There are 10 hidden switches. A switch that is on adds its own fixed numbers to the row, and there is some noise. The rows also spread widely along 16 directions, which tell nothing about the answers.
(in the rows, 128 means zero)
Some rows, each with its switches (1 for on, 0 for off) after it:
[ 76 142 144 121 164 123 117  87 144 142 130 112  82 146 174  66 110  94
  85 119 164 131 111 124 160 112 141  81  98 154 154 153 146 125 110 125
 129 153 125  91 167]	1 0 0 1 1 0 1 1 1 1
[118 147 129  87 138 118 116 132 150 145 143 123  85 138 126 120 113 116
 119 133 143 141 114 106 136 138 136 131 113 107 128 136 154 137 106 140
 163 138 114 128 151]	1 0 0 0 1 1 1 1 0 0
[101 127 117  97 134 100 147 125 130 143 150 129 128 102 153  97 110 137
 103 123 147 160 135 146 122 130 129  82 110 101 133 124 162 108 141 147
 136 149  79 137 140]	1 1 0 0 1 0 0 1 1 0
[123 144 136  99 155 152 124 102 137 128 124 121  76 157 148 100 135 116
 118 113 177 130 110  96 161 127 129  95 110 159 130 141 105 136 105 113
 154 150 139 103 161]	1 0 0 0 1 1 1 1 1 0
[159 139 148 158 163 164 116 125 158 151 132  76  80 152 151  88  57 140
 144 110 150 135 129 124 127 152 172 123  85  87 138 132 189 106 165 144
 104 121 121 102 114]	1 0 0 0 1 1 0 1 1 0
[119 160  87 105 149 128 142 114 141 125 150 160 133 108 179  96 146 109
 116 118 141 118 122 159 116 111 116 115 137 165 131 104 105 136 153 167
  58 122  97 105 134]	0 1 0 0 0 0 1 1 1 1
[151 120 139 141 103 116 147 177  78 126 131 185 111 150 125 126 133 146
 121 113 145 151 147 165 161 158 147 163 101 118 128 132 137 123 126 151
 123 121  90 143 108]	0 0 0 0 1 1 1 0 1 1
[ 94 130  97 121 142  77  97 112 150 175  98 158  78 139 148  74 117  83
 112 121 132 134 110 147 180  97 139 112 110 140 163 121 152 122 102 163
 136 124 120 128 157]	1 0 1 1 1 1 0 1 0 0
[101 148  80 164 106 160 153 174 100 174 110 113  90 152 141 161 126 154
 161  98 154 174 138 134 117 122 141 168 124  95 157 166 165 138 108 146
 129 160 127 133 161]	0 0 0 0 1 0 0 1 0 0
[125 105 118 131 131 143 124 108 100 112 121 152 133 107 123 116 128 119
 105 110 164 129 166 150 145 141 141 118 130 138 143 134 121 136 178 150
 100 139 113 143 111]	0 0 0 1 0 0 1 0 0 1
[139 155  99 101 175 160 119 137 169 128 134 106  99 164 146 107 143 111
 112  97 153 119 122 135  99 124 108 123 137 134 129  92 134 154 125 152
 131 122 131 115 143]	1 1 0 1 0 0 0 0 0 0
[103 101  98  79 152 107 117 137 166 170 113 135 102 146 150  75 126 140
  66  84 154 168 155 146 128 142 117  98 105 101 120  93 162 110 137 167
 161 168  95 146 100]	1 1 1 1 0 1 0 0 1 1
[ 89 152 135  93 151 106 112 117 159 142 157 142  95 160 174  65 111 114
 112 145 128 133 127 123 143  69 136 112  87 140  95  99 149 124 100 141
 115 132  94 101 136]	1 0 1 1 1 0 1 1 1 0
[150 149 168 113 126  86 133 122 122 115 153 160 134 124 168  79 112 144
 129 148 120 176 122 112 154 133 126  84 107 131 131 145 130 129 126 128
 110 109  75  99 119]	1 0 0 0 1 1 0 0 0 1
[102 160 104  99  99 115  88 141 143 110 148 188 143 131 146  69 136 154
  97 117 131 173 118 119 143 146 110 155 155 128 100  99 145 144 147 152
 131 130  89 151 104]	1 1 1 1 1 1 1 0 0 0
[121 140 124  75 142 165 115 104 192 146 147 135 110 144 154  78 146 148
 123 123 142 126 100 112 142 127 125 144 109 153  59  93 156 120 140 124
 102 162 117  99 103]	1 0 0 1 0 1 1 1 0 0
[146 156 194 121 131 130  93 118 162 124 146 116  96 155 140  83 110 128
 148 155 115 148  98 108 161 139 141 160 108 123 117 139 206 135 127 111
 125 109 120  97 117]	0 0 0 1 1 0 0 0 0 1
[150 100 139 116 156 156 140 123 113 118 107 153 110 177 148  93 165 132
 119  95 171 137 162 146 161 114 123  97  94 176 108 109  94 135 138 120
 121 142 114 116 105]	1 0 1 1 1 0 0 0 0 0
[ 85 144 135 111 129 102 143 164 124 146 129 155  98 166 181 101 151 108
 100 123 138 185 146 157 122 129 118 165 113 130 161 153 147 152  82 146
 145 138  86 109 123]	1 1 0 0 1 0 0 0 1 0
[ 66 135 135  94 121 125  66 122 132 128 133 134  89 150 131 120  97 114
  91 137 163 159 125  92 124 135 129 149 131 108 151 167 115 161  92 136
 196 145 135 129 152]	1 0 0 0 0 0 1 1 0 1
[ 49  96 160 150 110 150 145 157  61 139 141 154  72 216 119 123 137 112
 113 154 165 127 182 180 172  60 179 187  53 137  89 135 184 117  68 127
 167 155 128 134 144]	1 0 0 0 1 0 1 0 1 1
[ 70 157 139 103 144 124  94  93 156 109 153 137 108 165 164  52 141 102
 102 144 156 145 106 125 159  88 107 106 133 165 119 113 175 134 120 122
 147 126 129 114 162]	1 0 1 0 1 0 1 0 1 1
[171 118 124  99 138  67 171 167  85 159 135 161  86 121 119 150  99 143
 151 132 131 150 139 131 152 111 158  59  75  87 145 122 115 114  84 162
 155 116  76 147 150]	1 0 0 1 0 1 0 1 1 0
[ 70 158 124 154 145 150  82 142 134 104 150  86 117 150 139  86  61  79
  78 120 139 139 190 119  78 113 157 146 143  84 175 144 177 161 140 181
 126 122 107 136 137]	0 0 0 1 0 0 0 1 0 0
[122 107  79 118 163 118 146 124 128 146 126 112  99 125 122 131 123 113
  92  82 190 118 118 181 121 144 123  79 121 110 162 113 153 103 148 150
 156 140 129 153 178]	1 0 1 0 1 0 1 0 1 0
[ 80 153 110 114 155 165 126 111 134 116 145 123 103 148 166  84 123 105
  70 100 181 132 138 117 119 134 142 112 126 154 139 147 121 145 125 142
 119 168 115 105 140]	1 0 0 1 0 1 1 1 1 1
[ 82 148  88 140 142 162 109 118 158 145 148  99  96 131 134 109 110 112
 113 112 169 126 108 155 115 138 147 167 143 108 142 127 230 125 158 150
 127 148 142 141 150]	1 0 1 1 0 0 1 0 1 0
[155 177 130  98 160  82 112 131 154 113 159 142 107 108 150 112 114  91
  95 117 129 118  82 126 120 166 120 110 141 132 176 140 125 150 110 151
 125  95  97 114 162]	0 0 1 1 1 0 0 0 1 1
[ 70 119 112  75 135 107  96 125 187 170 126 146 104 155 161  73 157 124
  66 108 169 162  61 186 132 166  92 159 121 131 130 114 197 103 124 128
 170 155 119 117 139]	1 1 0 1 1 0 1 1 0 1
[ 35 109 117 151 112 118 112 136  92 139 153 132 107 191 144  98  82 144
  90 129 176 138 154 154 123  56 151 109  74 101 110 117 138  83  83 136
 167 148 123 127 180]	0 0 1 0 1 0 1 1 1 0

New rows, each followed by its switches (1 for on, 0 for off):
[134 154 132 139 170 138 140 140  96  82 164 115 108 150 131 106 100  89
  92 106 166 116 159 143 113 126 152  82 121 122 160 125 143 147 138 153
 131 111 101 141 159]	1 0 1 1 1 0 1 0 1 0
[120 136  81  76 156 101 135 130 165 164 116 108  93 118 160 111 127 151
  56  45 173 163  93 107 106 195  94  67 131 106 165 147  88 122  98 141
 187 181 111 123 166]	1 1 1 0 1 1 0 0 1 0
[ 69 119 101 106 132 158 105  87 158 135 143 108 129  99 146  90 108 130
  96 115 166 135 133 125 116 131 134 122 136 119 118 128 164 115 166 142
 121 171 121 130 127]	1 0 0 0 0 0 0 1 1 0
[ 64 103 108 122  86  93 117 138 109 128 154 199 144 139 160 100 130 157
  45  97 182 150  89 183 122 171 115 158 109 138 125 144  95  90  96 126
 160 156  99 116 136]	1 0 1 0 1 1 0 0 1 0
[131 138 123 112 118 105 147 136 117 136 151 155 114  90 138 140 108 137
 101 116 140 140 123 127 124 180 151 149 121 107 147 162 123 133 119 149
 117 150  91 123 120]	0 0 0 1 0 1 1 0 1 0
[108 149 122 100 148 130  76 108 172 135 130 135  98 161 180  75 116 128
 102 113 167 147  97 124 120 137 107 130 128 143 142 124 110 134 131 136
 133 127 131  92 132]	0 1 1 0 0 0 1 1 1 1
[ 93 161 140 104 117  93  66 118 152 129 137 172 103 141 161  58 102 125
 109 140 138 177  91  97 171 134 125 127 132 131 140 137 153 138 113 137
 154 119 103 126 129]	1 0 1 1 1 1 0 1 1 1
[105 143 126 117 131 156 116 121 140 113 155 119 118 143 142  95 117 139
  99 105 156 127 140 115 121 131 133 137 122 130 100 124 142 131 141 132
 121 153 115 123 131]	0 0 1 0 1 0 1 0 1 0
[ 79 121 121 148 103 142 119 121  91 127 139 142 115 132 137 121  99 153
 138 138 158 157 159 118 139  96 153 130 114 110 125 147 134 128 119 137
 141 146 123 134 135]	1 0 0 0 0 0 0 0 1 0
[119 110 116  89 152 117 104 117 132 166  92 114  52 149  88 128 111 102
 143 130 134 136 178  81 181  74 158  88 100 102 125 117 154 148  97 155
 199 149 142 170 148]	1 0 1 1 0 1 0 0 0 0
[111 119 164 140 132  96 124 150 124 113 159 144 124 159 144  66 115 127
  55 101 149 129 112 183 132 166 129 128  98 116 140 119 170  92 115 132
 137 120  90 118 141]	0 0 0 1 1 0 1 0 1 0
[ 59 166 122 106 116 151 116 153 162 141 169 115 105 159 159  82 127 154
  67  95 148 149  83 120 109 159 125 177 122 113  95 136 186 120  92 124
 148 182 105 111 148]	1 0 0 1 1 0 1 1 1 0
[ 90 148 135  94 151 142 128 100 146 120 144 116 108 133 171  78 119 103
  74 117 150 148 182 100 124 132 142 122 115 141 124 148 137 154 146 147
 112 171  96 107 106]	0 1 1 0 1 1 1 0 1 1
[ 88 139 168 100 150 153 114 135 102  65 170 101 114 172 136 123 104  98
  39 115 190 146 183 101  79 153 129 114 123 114 151 172  93 169  98 124
 190 147 106 122 146]	0 0 0 0 1 0 1 0 1 1
[105 158 142  89 147 147 105 127 161 115 154 104 114 146 147  97 117 112
 114 137 145 164 138  96 103 130 124 133 138 114 131 141 172 162 125 133
 150 141 103 120 121]	1 0 0 1 0 0 0 1 0 0
[ 87 153 138  73 122  96 101 125 184 156 149 154 102 138 167  61 124 113
  95 137 105 155 121 109 137 133 133 175 113 134 107 135 168 143 103 153
 119 153  83 103 100]	1 0 1 0 0 1 1 1 0 0
[104 110 134  99 159  86 104 124 174 154 126 148  98 175 172  54 131 104
  37  87 173 138  81 181 131 176 112 121  94 146 153 124 139  99 105 133
 155 141 103  93 137]	1 0 1 1 1 1 1 1 0 0
[126  96 153 122 130  98 182 122  76 137 172 152 116 114 143 143  97 144
  99 143 178 137 127 180 134 150 173  94  54 108 130 159 141  86 121 121
 131 149  84 106 138]	1 0 0 1 1 1 1 0 1 1
[ 94 131  89 184 142 158  83 104 142 146 117 153  93 179 161  72 110 123
 134 110 165  96 104 182 164  77 147 156 103 162 120  83 147 103 151 150
  79 109 160 105 142]	1 0 1 1 1 0 1 0 1 0
[158 123 161  83 171 107  99 128 174 140 117 128  81 181 161 101 128 118
  99 108 151 142 116 121 127 149 106 118  90 137 140 127  96 141  99 122
 154 120 118  84 121]	0 0 1 1 1 0 1 0 0 0
[127 132 116  97 176 126 130 122 160 139  97 123  95 155 172  97 170  85
 117 106 181 191 124 150 132 150  79  96 152 142 198 137 167 158 137 131
 157 125 119 120 131]	1 0 0 1 1 0 0 0 1 0
[126 133 108  59 138  94 121 125 142 143 160 148 115  80 123 142  93 138
 118 146 122 144 149  96 122 119 136  99 108  81 102 104 124 142 134 168
 133 137  82 150 117]	1 0 0 1 1 0 1 0 1 1
[168 112 109  98 172 133 144 126 128 140 122 146  98 156 144 106 124 144
 129 106 179 140 129 144 148 114 123  42  88 127 117  83 111 105 149 142
 128 123 110 126 131]	1 0 0 1 1 1 1 1 1 1
[139 186 160  78 154 114 160 114 129  99 172 139  98 134 160 102 151  90
 130 146 155 145  93 107 150 143 130  99 131 169 144 160 151 156 103 108
 137 124  94 107 166]	1 0 1 0 1 1 1 1 1 0
[ 93 167 155 100 139 150 141  80 145 106 160 121 115 115 162  73 165 107
 110 136 149 131  89 114 164 135 130 122 134 180 109 149 178 138 129  93
 118 161 117 101 149]	1 1 0 1 1 0 0 0 1 0
[124 140 120 103 127 118 127 140 123 123 154 168 125 159 165 105 124 152
  88 108 161 132 104 141 113 136 118 123  99 144 108 118  63 117  97 130
 123 133  98  91 139]	0 1 0 1 1 1 1 1 0 0
[141 152 172  66 185 109 125 135 156  95 155 117  80 169 131  87 156  61
  74 115 156 119 118 139 129 162 113 110 130 150 157 124 157 162 102 131
 186 111 112 126 155]	1 1 1 0 0 0 1 0 1 0
[ 69 128 118 120 120 119 146 140  84 131 123 145  99 127 134 117 142 112
  59  89 161 141 149 139 147 151 142 123 119 140 156 170 110 141  89 145
 168 178 107 142 164]	1 1 0 0 1 0 0 0 1 1
[ 87 124 141 131 140 152 102 109 111 110 120 120  93 171 146 106 120 108
  96 109 189 153 150 115 134 133 135 122 125 146 166 177 109 157 112 116
 172 150 146 109 151]	1 0 1 0 0 0 1 0 0 0
[ 92 140  92 147 124 130 113 138 118 164 136 135  78 143 130 144  93 136
 128 122 153 115 105 142 139 107 156 155 100 104 135 128 138 117  93 149
 139 134 142 128 170]	1 0 0 1 1 0 1 0 1 0
[112 200 141 116 120  95 122 158 128 130 155 128  93 130 145  87 106 134
  87  97 105 142  92  75 146 152 145 116 127 121 140 165 138 148  71 142
 135 151  89 118 185]	0 0 1 1 1 0 1 1 0 1
[108 167 131 100 124 118 100  93 145 124 171 118 111  95 147 125  64 149
 128 153 139 149 102  62 124 132 142 102 119  96 127 157 120 135 114 131
 148 135 118 108 152]	1 0 0 0 1 1 0 0 1 1
[133 151 144 143 152 167 115 136 104  87 153 131  97 174 131  88 103  97
 104 115 163 101 155 140 136 123 169 130 109 147 124 117 127 140 141 147
 122 114 114 131 130]	1 1 1 0 1 1 0 1 1 0
[120 126 156  77 134 133 129 114 106 117 130 149  88 136  96 104 139 107
 115 137 125 129 190  77 192 101 162 111 101 143  83 126 139 161 116 135
 157 162 102 161 114]	1 0 1 1 1 1 1 0 0 0
[162 164 197  68 182 142  86 117 161  54 156 109  83 177 100  37 139  85
  70 103 148  90 102  73 172 155 119  60 138 164 108  95 127 148 105 114
 195 109 131 140 170]	1 0 0 0 0 1 1 1 1 0
[ 98 125 149  97 137 106  65 116 149 113 125 182 118 138 157  69 110  94
  57 121 128 136 158 124 143 142 127 157 113 150 134 129  73 166 128 166
 112 124  94 106  82]	1 0 0 1 1 0 1 0 0 1
[134 138  98 132 131 124 106 132 106 123 128 157 106 132 144 138  96 159
 117  97 182 147 109 121 128 150 127 104 121 117 157 140  71 134 125 138
 146 126 124 127 148]	1 0 1 1 1 0 1 0 1 0
[166 127 145 115 174 118 123 107 143 142 140 102  87 148 139 114  70 127
 148 143 150 137 146 117 136 108 161  74  75  98 127 117 156 118 147 139
 128 113 115 110 125]	1 0 1 1 1 1 1 0 0 0
[132 145 136 131 147 112 104 136 118 110 125 133 102 144 136 113 110  96
  89 105 145 122 130 133 125 149 131 121 127 129 178 144  94 155 109 148
 144 105 119 118 153]	0 1 0 1 1 0 0 0 0 0
[192 145 150  96 163 122  94 145 167 161  80 133  55 169 150 102 125 123
 155 105 122 145 125  98 162 144 118 130 103 131 148 121  94 161 119 146
 130 108 124 101 112]	0 1 0 0 1 0 1 1 0 0
[102 122 125 119 138 130  62  91 189 136 152 139 115 135 158  78  82 125
 103 144 166 135  91 153 119 150 130 164 120 109 129 108 178 107 165 141
 120 112 133 102  99]	1 0 0 1 0 1 1 0 1 0
[ 72 139 127 104 104 177 116  81 156 134 185 139 130 126 131 110 141 144
 163 188 139  95  91 139 150  61 154 185 106 160  23  95 210  97 140 104
  86 155 139 106 133]	0 0 0 1 0 0 0 1 0 1
[109 169 123  96 121 136 153 128 128 131 171 139  99 115 129 132 142 125
 136 149 144 149 102 117 151 137 146 152 130 127 110 145 210 142 118 127
 135 153 106 137 147]	1 0 0 1 1 1 1 0 1 1
[ 87 114 124 171 113 151 121 144 115 136 114 149 110 204 161  84 146 145
 112 102 190 169 118 179 147 126 119 161 110 141 135 126 175  99 116 115
 143 140 135 114 130]	0 0 0 1 1 1 0 0 1 0
[ 93 103 108 117 140 119  84  99 144 136 133 153 113 132 152  98  95 126
  80 112 176 116 120 152 127 135 135 132 104 131 132 117 100 113 137 146
 129 137 127 109 121]	1 0 1 1 0 0 1 0 1 0
[139 116 156 116 151 117 110 164 131 153 102 136  57 190 119  72 106 130
 109 101 111 136 189  96 180  99 161 111  73 105 104  95 133 133  88 167
 155 137 105 141 107]	1 0 0 1 0 1 1 0 1 0
[127 151 128 136 129 110 178 124 116 127 188  98 135 112 143 103  97 173
 103 107 154 134  77 143 112 148 150  52 102 103 123 147 181  71 120 117
 132 155  99 110 195]	1 0 1 0 0 1 0 0 0 1
[ 88 164  91 136 130 143 109 121 129  99 153 121 137 139 133 105 135 102
 129 134 159 146 131 141 116  93 101 125 175 127 147 112 185 148 155 146
 130 107 131 152 174]	0 0 0 0 1 0 1 0 0 0
[ 74 139 103 117 181 130  90  58 146 114 152 117 112 117 182 123  71  66
  94 151 189 116 145 128  84  90 134  95 121 135 183 147  74 156 139 150
 111 114 136  80 147]	1 0 0 1 1 0 1 0 1 0
[117 134 151 125 130 130 127 120 106 119 133 129 103 144 160 101 117 153
 118 117 174 167 119 117 143 144 130  90 111 128 149 161 115 129 113 111
 162 141 124 106 147]	1 1 0 0 0 0 0 0 1 1
[130 139 130 126 150 109 124 142 148 128 176 124 106 150 131 110  97 117
  67 106 142  72  71 171 105 152 146 136  91 118 119 109 136  94  88 145
 132 113 114 101 172]	1 0 0 1 1 1 0 0 0 0
[100 134 130 133 126  81 102 127 106 108 135 191 129 135 162  77 111 102
  93 127 126 134 171 143 148  97 132 123 113 148 145 119  83 141 123 170
  94 105  85 121 118]	0 0 1 0 1 0 1 0 1 0
[154 126 109  86 146 109 125 148 143 167  96 148  80 133 143 118 131 131
 131  87 133 148 150 104 148 135 124 114 112 125 141 122  92 148 116 163
 130 143 104 133 116]	0 0 1 0 0 0 1 1 1 0
[111 148  91 136 118 130 137 146 106 138 117 130 107 130 109  70 115 158
 110  78 116 143 175  89 181  97 153  68 122 115  95 104 157 120 138 170
 127 167 103 177 158]	1 0 1 0 1 1 1 0 0 1
[ 96  91 110  71 162 138 123 100 154 154 124 128  89 162 128 141 156  88
 145 162 165 125 159 154 133  52 115 124 102 137 103  86 161 132 119 141
 158 129 149 134 132]	0 0 0 0 0 0 0 0 1 1
[102 137 165  63 197 151 126  63 172 105 155  81  95 138 146  80 127  47
 100 166 156 123 195 103 130  88 144  89 113 141 118 117 193 159 161 132
 132 143 111 118 111]	0 1 0 1 1 1 1 0 1 0
[102 106  88 115 149 141 120  91 129 106 145 129 142 133 149 118 124 129
  85 102 222 143 114 162  97 147 105  78 144 131 159 125 122 106 155 121
 156 139 133 129 151]	0 0 1 1 0 1 0 0 1 0
[150 125 107 118 162 134 119  79 169 173 114 102  96  92 149 101  85 159
 134 101 136 107 114 106 152 123 150  67  91 120 115 114 112 104 160 148
  79 153 131  95 133]	1 0 0 1 0 0 1 0 0 1
[152 133 136  76 141 121 147 115 148 131 161 168 104 127 148 138 158 119
 100 119 163  99  70 156 135 179 129 164  99 171 104 134 110 122 106 112
 114 144 107  91 124]	0 0 1 1 1 1 1 0 1 0
[121 148 165 125 111 164 181 136 110 127 177 116 111 126 141 132 146 161
 127 122 174 145  70 151 135 189 154 167 105 133 109 179 217 104 125  78
 126 177 104 105 149]	0 0 0 1 1 0 1 1 1 0
